Every row belongs to one group in each of 4 separate groupings. Each group adds its own fixed numbers to the row, and there is some noise. The rows also spread widely along 18 directions, which tell nothing about the answers.
Known rows, each followed by its group in each grouping:
-58,143,286,-189,-130,122,62,30,-277,183,75,-12,-83,-38,-19,105,-81,-441,-38,-83,-56,82,-34,-153,-365,-51,-153,66,-252,60,248,-179,-216,102,6,-142,201,-104,-41	K742 K (0) K336
-86,69,67,44,27,185,-19,131,146,124,-21,114,79,-314,53,-275,-61,247,-194,-78,-133,-79,34,-247,-399,-90,202,-213,-92,-119,83,64,-198,-64,195,-16,144,-71,-306	K193 T (0) K31
-10,-27,155,-8,18,129,16,341,319,-9,-103,-59,-227,52,137,-204,234,111,-41,-294,-87,-287,28,97,-222,-17,224,75,123,111,-245,-221,-137,233,-32,-78,-210,-137,272	K193 A (1) K336
181,-140,0,-51,-15,-11,-131,36,-368,-129,-331,-68,-122,-224,-50,-14,163,-184,272,112,146,133,231,-72,70,-70,132,-42,153,-152,271,52,-122,162,29,87,26,-45,-235	K742 T (3) K31
-119,-359,266,-400,4,-91,-24,-276,-216,-26,-27,-72,16,-73,41,-426,168,-106,-76,-40,74,11,273,-208,360,139,28,144,31,-65,7,-157,-39,126,138,-167,-227,-71,-200	K591 K (4) K380
52,661,61,231,-15,59,130,472,276,144,-58,13,86,66,218,-15,1,197,3,79,-347,-32,-5,210,-103,-404,1,-68,352,100,-11,-118,-188,-262,83,35,19,22,387	K591 A (1) K184
-170,-215,-33,14,68,-263,173,-74,145,-97,99,179,-64,36,-62,61,-162,-253,101,-4,-163,116,273,-32,120,-283,19,-202,65,169,111,-149,-507,-67,16,162,138,-51,-131	K591 A (2) K380
136,-111,-41,-96,-103,24,-123,-112,-188,-9,-12,-121,90,-47,-25,-261,262,240,-84,-147,-26,-26,9,-35,-148,174,24,-152,17,-123,44,-172,-22,-97,256,-28,-115,130,-293	K591 T (2) K184
183,-91,-41,8,3,94,182,243,289,65,387,-167,0,201,3,96,-46,-106,141,-206,-94,-104,54,-14,-181,-289,47,-172,130,90,303,-26,-264,106,-213,246,43,-59,83	K193 K (3) K505
195,174,-105,229,-244,54,128,200,178,-61,-23,-172,-142,-68,31,20,108,208,163,253,169,69,44,29,73,-183,-63,114,28,233,340,178,-40,18,-196,106,-66,227,251	K193 T (4) K505
37,-31,-21,-97,-96,125,74,3,-137,156,130,-110,62,-250,48,71,13,-117,-36,22,114,104,121,-218,-267,-44,-18,225,-120,-126,95,66,36,201,-6,-233,141,34,-199	K742 A (4) K336
66,285,-124,60,83,-47,31,132,128,-121,-21,89,226,-34,99,73,-44,-129,149,110,-4,18,205,131,168,-293,77,49,121,-9,-161,-32,-288,-138,74,196,-9,32,84	K591 K (3) K505
-38,164,-43,198,116,96,-283,-1,203,6,124,-36,264,104,-172,-120,-40,126,-116,46,77,17,-113,95,-64,35,-96,-105,-281,-176,-341,197,-98,-191,248,161,-50,73,-63	K742 A (1) K380
-10,-276,30,-33,174,-30,-107,-128,-51,60,-173,156,101,-536,64,-38,-40,-9,53,-37,71,265,348,-238,81,-247,490,-89,243,-313,118,158,-137,55,53,103,207,28,-318	K742 A (0) K184
-83,-97,173,22,-161,-109,-121,-118,-192,59,-159,-154,88,349,-33,-190,48,178,-18,-141,399,284,183,-82,-139,287,163,273,-178,-100,-1,-199,-11,150,249,-237,-150,72,-141	K193 K (3) K505
212,-108,171,-134,-103,255,67,102,123,95,167,-273,-139,-122,131,-31,282,-103,-54,-203,84,-125,62,-86,-104,23,126,280,-136,102,242,-240,-53,243,-212,-79,-88,109,235	K742 A (4) K505
72,-80,212,-152,-80,-7,-165,59,-282,-142,-56,-44,-13,238,-95,-18,14,-141,113,-166,113,-55,-17,-10,-166,84,-132,-161,-5,5,162,-251,-206,190,185,101,-15,-53,-141	K193 K (1) K31
-52,162,192,175,-57,12,-158,26,-93,141,-209,-7,-104,132,-95,-88,41,-109,54,55,66,354,66,-19,-144,-123,89,24,20,-21,68,44,-137,-93,-11,13,97,-9,40	K742 A (3) K184
42,352,-76,76,-139,148,-20,46,-125,95,108,73,-107,-150,-38,178,80,-346,69,81,-21,97,-166,39,-179,-257,-272,0,-84,73,-180,132,-18,-42,-102,49,208,-91,-78	K742 A (4) K184
-73,-138,-37,35,-142,31,158,34,282,20,36,-43,17,112,83,-26,130,-20,65,-54,242,-43,266,-222,-274,43,218,326,-135,151,-17,-88,-103,138,-166,-118,-78,99,96	K591 A (2) K184
-92,-280,90,100,-113,145,-194,-30,0,-34,47,39,-206,-258,-52,-187,-40,275,-57,-197,232,-94,-231,-156,-99,167,2,-221,-205,27,79,67,74,252,280,65,105,-54,-342	K742 A (3) K184
151,182,-84,154,-116,-178,-99,176,-84,38,118,-168,45,66,-132,47,-90,121,-201,101,5,107,-37,186,83,-111,-362,215,-201,-73,-187,-25,-145,61,151,-274,100,247,-11	K742 T (4) K336
-6,-219,-3,91,181,-149,-88,179,170,36,198,-161,80,130,-16,-134,-108,-38,-97,-59,302,-74,208,-46,312,-99,44,301,-153,-126,-343,64,-137,382,38,-113,1,-118,-63	K591 A (3) K184
154,-49,35,101,215,138,-52,369,60,93,3,-109,281,73,66,70,-144,83,52,-240,194,-39,189,-208,-503,-123,399,-81,-72,-286,246,-52,-225,279,142,92,219,-133,-183	K193 T (0) K184
-19,3,234,-145,22,169,-212,-202,-96,219,68,-193,191,284,-118,-415,184,-321,-39,140,174,231,234,-238,-73,-45,60,183,-100,-127,-20,254,-39,-184,-143,12,-161,-112,-84	K742 K (2) K505
142,268,-94,-188,-223,104,-186,25,-297,-193,-87,120,64,-212,-238,19,60,-192,-161,137,-8,-19,-124,13,-213,-77,-380,38,-98,-90,-299,-101,-164,-4,36,-135,156,214,-270	K193 K (3) K380
31,2,106,0,-7,326,81,210,474,21,291,-70,198,-93,53,-39,-94,127,-69,-76,113,-196,9,-266,-322,-109,196,6,-104,25,234,140,-76,100,-105,177,41,101,134	K193 A (3) K380
157,72,310,-69,-96,234,-97,-32,-57,3,-160,-95,-164,-135,-29,-100,256,-98,39,-192,-107,65,-132,18,-270,115,132,-248,-37,46,467,-198,-207,-165,-41,273,-58,119,184	K591 T (0) K505
-168,209,6,8,-67,-313,151,67,162,-63,-24,112,116,334,-9,109,-153,-282,154,118,-102,64,295,73,13,-170,-134,173,2,125,-101,-78,-414,-100,-69,-22,-34,46,276	K742 T (0) K31
-52,122,98,30,-38,-30,-105,-140,9,-17,-7,-24,30,280,-138,-95,77,-111,55,-28,19,214,18,86,-123,68,-53,-95,-78,28,30,-61,-206,-214,40,191,-105,46,59	K193 A (3) K505
97,-244,178,-61,21,25,-245,-263,-84,43,-50,-84,76,0,-242,-108,100,-168,-32,-59,139,345,143,-170,-89,8,170,-92,-93,-198,219,59,-197,-160,-99,186,23,273,-103	K591 K (2) K184
39,183,332,58,-218,151,-108,218,173,-78,-35,100,178,110,129,-389,-88,431,-179,-6,66,-181,30,-147,-29,-168,75,80,100,200,136,-209,-146,-95,282,-60,33,247,-1	K742 K (3) K31
25,-63,-283,145,88,-31,43,248,-21,146,-8,-130,-46,-359,21,-19,-40,97,-6,126,102,18,162,-139,-68,-70,-2,64,-118,-229,-52,219,-81,261,74,-220,132,-107,-289	K591 K (0) K184
170,4,-147,78,142,137,-158,125,173,-62,76,-77,137,-63,-45,8,95,-50,60,-12,63,-125,90,0,-122,-70,109,-55,-221,-118,-48,19,-242,-32,34,197,-33,132,-7	K742 K (2) K184
-71,124,244,27,-45,137,-50,207,372,-111,-11,-34,-108,338,-35,-113,36,-40,90,-302,-42,-176,-174,125,-295,109,28,-203,21,184,98,-177,-232,-17,3,320,-140,-49,403	K591 A (3) K505
72,-351,182,-260,162,-7,-136,94,39,91,167,-120,-20,-138,-167,-133,-182,-259,-108,-132,58,50,150,-200,75,-228,53,-69,155,-266,71,251,-197,343,-246,35,134,-106,-99	K193 K (0) K505
17,-61,-75,-25,-252,27,129,-32,-37,-38,6,39,257,111,266,-302,177,306,82,-113,149,-112,264,-118,-61,-46,191,117,286,116,-61,-238,32,-34,260,-113,-131,-30,-347	K591 K (0) K505

New rows. What belongs after each?
-107,50,55,181,132,-186,-111,128,-40,22,-30,-140,130,316,-89,137,-255,-119,184,90,305,222,145,15,-30,44,-74,126,-332,-123,47,127,-186,192,229,33,12,-63,88	K742 K (4) K336
-118,-221,-47,-32,-79,-68,227,4,305,36,243,-203,-404,-165,5,141,110,-188,141,-93,44,-129,-66,-2,84,222,-185,71,-298,184,123,83,-16,303,-249,33,-179,-18,364	K591 A (4) K184
-56,26,-46,55,54,-64,168,143,0,232,106,-195,-327,-133,30,80,95,-286,-33,13,-181,67,109,52,-79,-30,-123,178,-386,34,17,-134,-284,150,-53,-281,-3,-118,92	K742 K (4) K336
-68,76,-46,-123,-278,-99,111,-83,-21,116,-19,43,-67,-102,-176,124,-36,-156,27,31,-99,349,77,-153,-388,-143,-109,-5,213,-115,46,273,-28,-30,-298,-140,124,149,-50	K193 T (4) K31
-232,-315,89,-118,-188,-17,106,-119,357,-21,297,241,322,-41,71,-283,-395,319,41,-38,106,-65,228,-477,-24,-297,173,-161,447,27,163,365,30,2,109,106,122,43,-351	K742 K (3) K31
-45,-155,38,92,-206,-63,112,-93,-190,-3,-98,-8,-228,30,103,-208,227,-93,112,202,163,11,319,-152,124,0,-26,257,-234,363,278,-325,-277,63,43,-162,-14,-33,-194	K742 A (0) K184
-93,88,-21,-66,-92,54,-99,171,-22,58,-67,-5,128,-115,-78,-123,-109,44,-214,65,203,-49,53,-203,-381,21,-65,310,-193,-183,-371,169,6,226,128,-407,86,14,-176	K742 T (2) K336
-195,-2,-147,44,-165,-370,-4,143,-4,-27,-217,2,-88,163,-144,-49,-132,1,113,206,85,135,254,-13,-9,4,-242,184,121,-54,-219,178,-141,189,0,-311,-10,11,-22	K742 K (0) K31
-42,283,399,45,-212,108,-230,-161,-61,141,39,29,29,64,-180,-224,-39,-54,-330,105,-32,263,-137,-35,-114,-50,-212,113,-342,101,-8,-81,-236,-337,108,-120,85,328,82	K742 K (1) K336
-42,171,220,-168,54,117,-91,115,10,-138,-231,9,231,-121,236,-153,110,94,-4,49,217,-205,178,-122,-18,173,177,368,-169,-36,-29,-274,-71,148,279,-115,-166,105,200	K742 A (4) K184
72,135,122,149,-147,226,-165,274,64,44,-101,-182,-235,16,-79,-88,157,159,-75,-167,140,-84,-230,-6,-434,225,-61,11,-368,17,39,-65,-29,187,55,-72,-48,61,101	K193 K (4) K31
49,-477,28,7,46,11,38,-102,-136,200,225,-205,-150,-29,-68,-50,47,-219,-14,-259,107,162,183,-228,-260,38,148,-47,-240,-74,338,-140,-263,265,-41,-43,188,-158,-409	K591 A (0) K505
55,-182,-184,-20,4,-179,114,322,-35,-82,-9,-54,104,-229,-25,217,-335,-58,49,199,253,-43,339,-226,-97,-180,-45,323,-112,-140,142,96,-273,505,16,-298,279,65,-156	K742 T (0) K336
-11,-163,-41,17,-125,78,-154,-222,-184,31,143,-43,-77,21,-90,-154,229,-76,-32,-281,130,37,-139,-15,-160,188,-89,-136,-264,-39,-282,-61,43,23,181,41,-43,-111,-435	K591 K (4) K31
-60,-206,24,173,5,50,-12,-108,28,193,203,130,-169,-219,-13,-4,6,-78,-230,-347,-27,146,-22,-109,-220,-167,213,-118,-271,34,-147,-212,-259,41,109,-48,299,-61,-430	K591 A (2) K184
-208,-66,-85,-105,-113,-83,184,48,192,110,192,-21,-52,-111,38,23,-119,-12,38,-58,17,19,65,-115,-127,-38,-82,111,116,-30,-92,227,80,243,-69,-176,29,-92,15	K742 A (4) K505
112,-6,-180,104,-189,-19,-65,-18,-123,-26,136,70,174,-85,-12,-26,-61,169,-77,-125,136,54,-26,6,-74,-137,-74,-67,36,-39,-200,-88,-72,2,236,-52,178,93,-479	K591 K (0) K505
-98,-160,174,-182,71,44,15,-47,265,-50,194,190,248,-115,22,-17,-256,-132,-33,-176,-5,-36,152,-254,-197,-239,245,-56,53,-67,31,78,-246,33,7,155,161,19,-70	K742 T (4) K336
-304,-17,199,81,-82,280,-33,271,465,287,92,-111,-207,-124,-135,-313,-130,300,-357,-241,131,-93,-264,-313,-615,197,117,57,-340,-112,-197,396,130,292,-44,-263,24,-155,32	K193 T (3) K380
122,58,267,-73,-206,238,163,178,22,-73,-28,-20,-260,-446,250,145,34,-49,47,-93,140,-133,-71,-87,51,-56,133,154,-100,299,501,-319,-117,288,-18,43,98,125,234	K591 A (3) K505
-168,-117,100,77,-61,305,130,244,543,233,275,-40,-351,-223,-7,-179,43,21,-211,-358,-139,-197,-229,-157,-420,-66,131,-112,-100,98,-156,146,-23,180,-236,-40,72,-209,45	K591 A (3) K380
3,-85,-29,218,103,-126,-87,45,232,81,133,131,230,-220,-190,298,-519,-23,-126,-54,157,435,114,-146,-141,-418,222,-73,-25,-280,-74,326,-254,21,5,101,451,292,-167	K591 K (2) K336
24,62,-63,-8,-21,-107,-189,-213,-38,-27,130,40,225,-17,-250,126,-131,-100,-132,-94,36,331,-45,36,-167,-38,-151,-111,-91,-250,-140,44,-186,-152,85,100,193,286,-182	K591 A (4) K505
-50,-4,-44,281,-63,-62,40,-97,352,175,176,-66,-43,46,-25,-154,107,157,-108,-21,-117,218,68,97,43,-179,89,-72,-1,84,-157,143,-106,-299,-41,75,-77,139,42	K591 A (2) K336
-206,-141,315,-48,-20,-108,-52,-33,83,17,-235,41,-133,92,9,-197,5,110,77,-205,0,119,94,-79,-128,117,222,-146,219,6,181,-113,-132,48,124,38,-84,-31,117	K591 A (1) K184
-240,62,154,100,-171,-124,15,-31,-59,123,-187,84,-138,89,-138,-118,-122,-87,-92,100,132,293,112,-223,-279,-9,-3,135,-236,106,64,-10,-245,-20,29,-231,156,11,-93	K591 T (2) K184
135,37,101,-92,-12,-6,-161,158,-181,-165,-85,182,313,-60,98,-124,-162,72,110,-60,108,-82,106,-54,193,-374,61,-219,546,-137,-109,78,-29,79,259,210,165,-115,-358	K591 K (0) K31
29,-111,85,64,103,135,-19,392,302,146,-36,-149,-65,10,94,-118,45,105,52,-233,33,-156,141,-122,-312,-75,329,48,105,-147,2,58,-87,305,-38,-89,-42,-127,120	K742 K (1) K31
-53,-129,-174,187,25,-5,-5,15,-7,377,218,-146,-206,-129,-141,153,-23,-316,26,-144,85,271,15,-102,-284,-62,2,-13,-320,-222,-187,352,-32,199,-176,-107,183,-233,-284	K742 K (0) K31
34,-17,154,-218,-234,2,-135,-26,-381,71,-308,-287,-149,303,-32,-395,438,16,111,-41,95,129,126,7,-131,278,-109,171,209,-48,45,-141,143,97,49,-294,-330,-77,-23	K742 K (4) K505
-33,-173,85,18,7,-27,-160,-66,131,85,-49,-97,-82,86,-100,-251,175,98,-64,-179,-28,116,98,-40,-161,98,148,-32,-54,-138,-20,-54,-140,-50,6,-41,-119,127,15	K742 K (4) K184
-16,-40,5,154,-24,-84,-303,78,68,-50,-208,12,50,258,-186,-435,123,177,-273,-81,116,-10,120,-10,-213,78,35,138,-211,-72,-443,-202,-331,-59,132,-207,-9,109,-196	K591 T (0) K184
53,117,-70,177,-306,-2,-65,71,-159,-9,-113,-162,142,327,12,-29,87,231,90,-68,493,154,31,19,-191,188,6,299,-55,-8,-181,-80,180,165,237,-207,-98,69,-151	K591 K (3) K505
-129,-349,283,-374,95,-19,-178,-140,314,-89,226,-76,8,144,-271,-365,26,-187,-233,-231,-159,-200,-27,-85,9,159,-128,-192,-101,-61,-115,-29,-282,-53,-81,144,-216,111,155	K591 K (2) K380
-30,92,-302,218,-229,-79,182,188,450,-21,256,-40,-167,-70,-10,-25,20,162,-77,225,78,-207,17,50,123,-134,-294,281,-266,285,-348,114,-152,82,-176,-191,-105,189,162	K193 K (1) K184
10,-64,-52,-182,149,148,226,99,374,28,342,-213,121,-79,63,189,40,-340,230,22,78,-146,161,-110,66,-72,83,102,-52,-72,114,311,-4,196,-330,252,-218,-119,357	K193 A (3) K380
-28,113,-144,177,281,-145,-21,46,96,85,21,-148,209,258,-37,150,-56,-169,193,-103,69,239,197,140,-112,16,205,-81,-194,-246,-83,81,-248,-82,162,217,-106,-148,57	K591 T (2) K505
61,51,-201,172,126,-20,-224,194,13,-1,-184,-67,-92,-284,-248,61,-56,-86,-82,71,132,177,-12,20,-203,-52,20,-24,-211,-298,-246,281,-212,134,5,-27,165,14,-142	K591 T (2) K505
-133,131,-53,70,-37,52,94,-191,73,127,147,99,94,-46,80,-76,90,-14,77,-46,-163,156,106,-41,-156,-123,126,-222,57,-7,-24,56,-79,-303,111,193,-45,-117,-218	K193 A (3) K31
66,-126,105,-252,23,-33,-178,-37,-334,-68,-112,20,-170,-192,-194,-136,104,-540,-118,113,3,79,146,-163,18,-151,-220,159,-113,-68,-64,-161,-380,184,-168,-146,229,-40,-253	K591 A (4) K184
-29,-76,2,-139,57,-66,4,60,-120,80,59,-4,60,-179,-138,145,-211,-367,-63,-54,22,93,125,-223,-321,-44,-64,9,-214,-238,62,39,-309,220,-29,-105,284,-65,-234	K591 T (0) K31
-147,27,83,241,-174,14,-8,-141,116,17,0,96,-293,-222,-41,10,34,-134,-106,49,204,114,-77,-42,40,66,-61,164,-553,288,-66,-93,-219,-16,-36,-14,89,139,48	K591 A (0) K184
220,220,95,-207,-108,58,-146,62,-381,-175,-48,116,181,-157,-27,-87,-74,-214,-23,290,-39,7,114,-72,179,-410,-263,-35,186,66,204,-142,-328,-102,140,53,227,142,-253	K742 K (2) K505
30,55,47,56,-97,95,-2,122,-102,-39,-187,9,2,-97,-61,113,-34,-191,98,101,218,149,99,-154,-259,-61,17,97,-71,-2,176,1,-166,126,-61,1,188,33,-65	K591 A (0) K380
115,185,-91,134,82,266,14,274,312,86,34,-148,76,-222,109,-288,135,337,-5,90,-97,-117,44,-85,-203,-159,185,-145,69,-78,190,273,-44,-112,7,160,-80,-35,20	K193 T (4) K505
31,-70,-61,-180,57,-45,-65,133,138,-140,38,88,316,-138,21,6,-183,-29,-51,-77,156,-191,197,-112,-57,-115,101,181,47,-201,-254,29,-189,237,95,-57,71,50,-87	K742 T (0) K505
60,140,163,-168,50,53,26,1,-136,171,45,-166,-124,-72,-11,-43,234,-352,-101,-148,-304,43,13,34,-170,25,-49,-82,-162,-78,112,-211,-263,-118,-28,-36,-71,-50,69	K591 T (2) K31
55,323,37,285,-189,2,-123,221,-125,44,-66,-62,-298,20,-176,-19,31,95,-179,-98,-118,106,-364,281,-71,-51,-318,-158,-190,88,-162,-137,-153,-45,207,-76,126,12,-51	K591 T (3) K380
-4,189,128,56,19,-147,-77,-5,-288,64,13,-59,141,175,-116,94,-199,-418,19,256,311,361,184,-31,182,-237,-187,263,-192,-15,-29,81,-230,79,30,-45,200,-67,-97	K591 A (2) K505
178,189,164,-31,76,235,-111,66,-53,39,352,-189,352,113,148,-222,48,88,48,0,53,-299,-141,4,195,-27,-170,-216,-147,5,251,70,37,-130,311,360,-156,-127,-7	K742 T (0) K184
121,-354,13,-206,-54,-154,34,-10,-38,-266,-160,-125,9,-138,-102,118,-58,18,144,18,33,51,264,-139,-158,155,23,-33,88,-87,623,-240,-337,207,31,38,35,398,49	K591 A (3) K336
148,38,-78,257,-55,17,-61,175,-125,84,-55,-193,29,240,8,-117,153,93,137,28,215,63,112,10,-95,-59,-27,31,17,4,87,-12,-50,86,75,12,21,-107,-172	K591 A (0) K184
101,375,-46,154,-187,266,-19,285,177,88,243,-69,-157,-156,-35,-134,39,55,-165,-13,-124,-168,-359,93,-116,-194,-332,-109,-80,154,-148,121,-42,-71,-11,36,96,-28,10	K591 K (3) K505
-42,-234,37,27,-267,3,-127,-250,219,-169,164,131,-96,-95,-138,-100,40,267,-46,-159,125,-16,-221,-11,72,53,-77,-279,3,186,-38,98,45,-86,48,271,-68,307,-64	K193 A (2) K184
194,-5,-29,144,-298,54,-59,71,-236,-45,-66,2,9,-84,10,192,20,17,-36,-37,395,145,92,-77,-177,-116,72,334,-204,65,-91,-213,-49,235,127,-263,207,272,-256	K742 K (2) K336
-32,-103,-158,-86,157,-7,-81,323,18,-190,-221,-1,-138,-17,-86,205,58,-444,266,-116,222,-197,81,-9,-299,52,38,46,-58,-137,-334,42,-184,484,-105,63,17,-293,39	K591 A (2) K184
98,-113,61,-56,-209,-68,162,115,127,143,325,-213,-128,-139,-21,132,-133,194,-92,-167,-208,19,-63,-58,-118,3,-183,-103,10,-13,504,-87,-103,148,3,-143,80,339,92	K742 K (3) K31
159,-218,-18,-91,46,-21,32,19,-188,87,100,-275,145,120,98,-171,228,-127,64,32,159,0,378,-93,100,-88,65,264,84,-107,-8,-87,-60,209,32,-160,-110,-132,-230	K591 A (1) K336
-13,-152,244,-110,-156,-57,-50,-17,-265,172,-83,37,-200,46,-93,-146,26,-227,-57,-99,89,303,168,-207,-58,-303,82,67,245,0,-16,4,-101,172,-178,-196,175,-113,-250	K193 K (2) K184
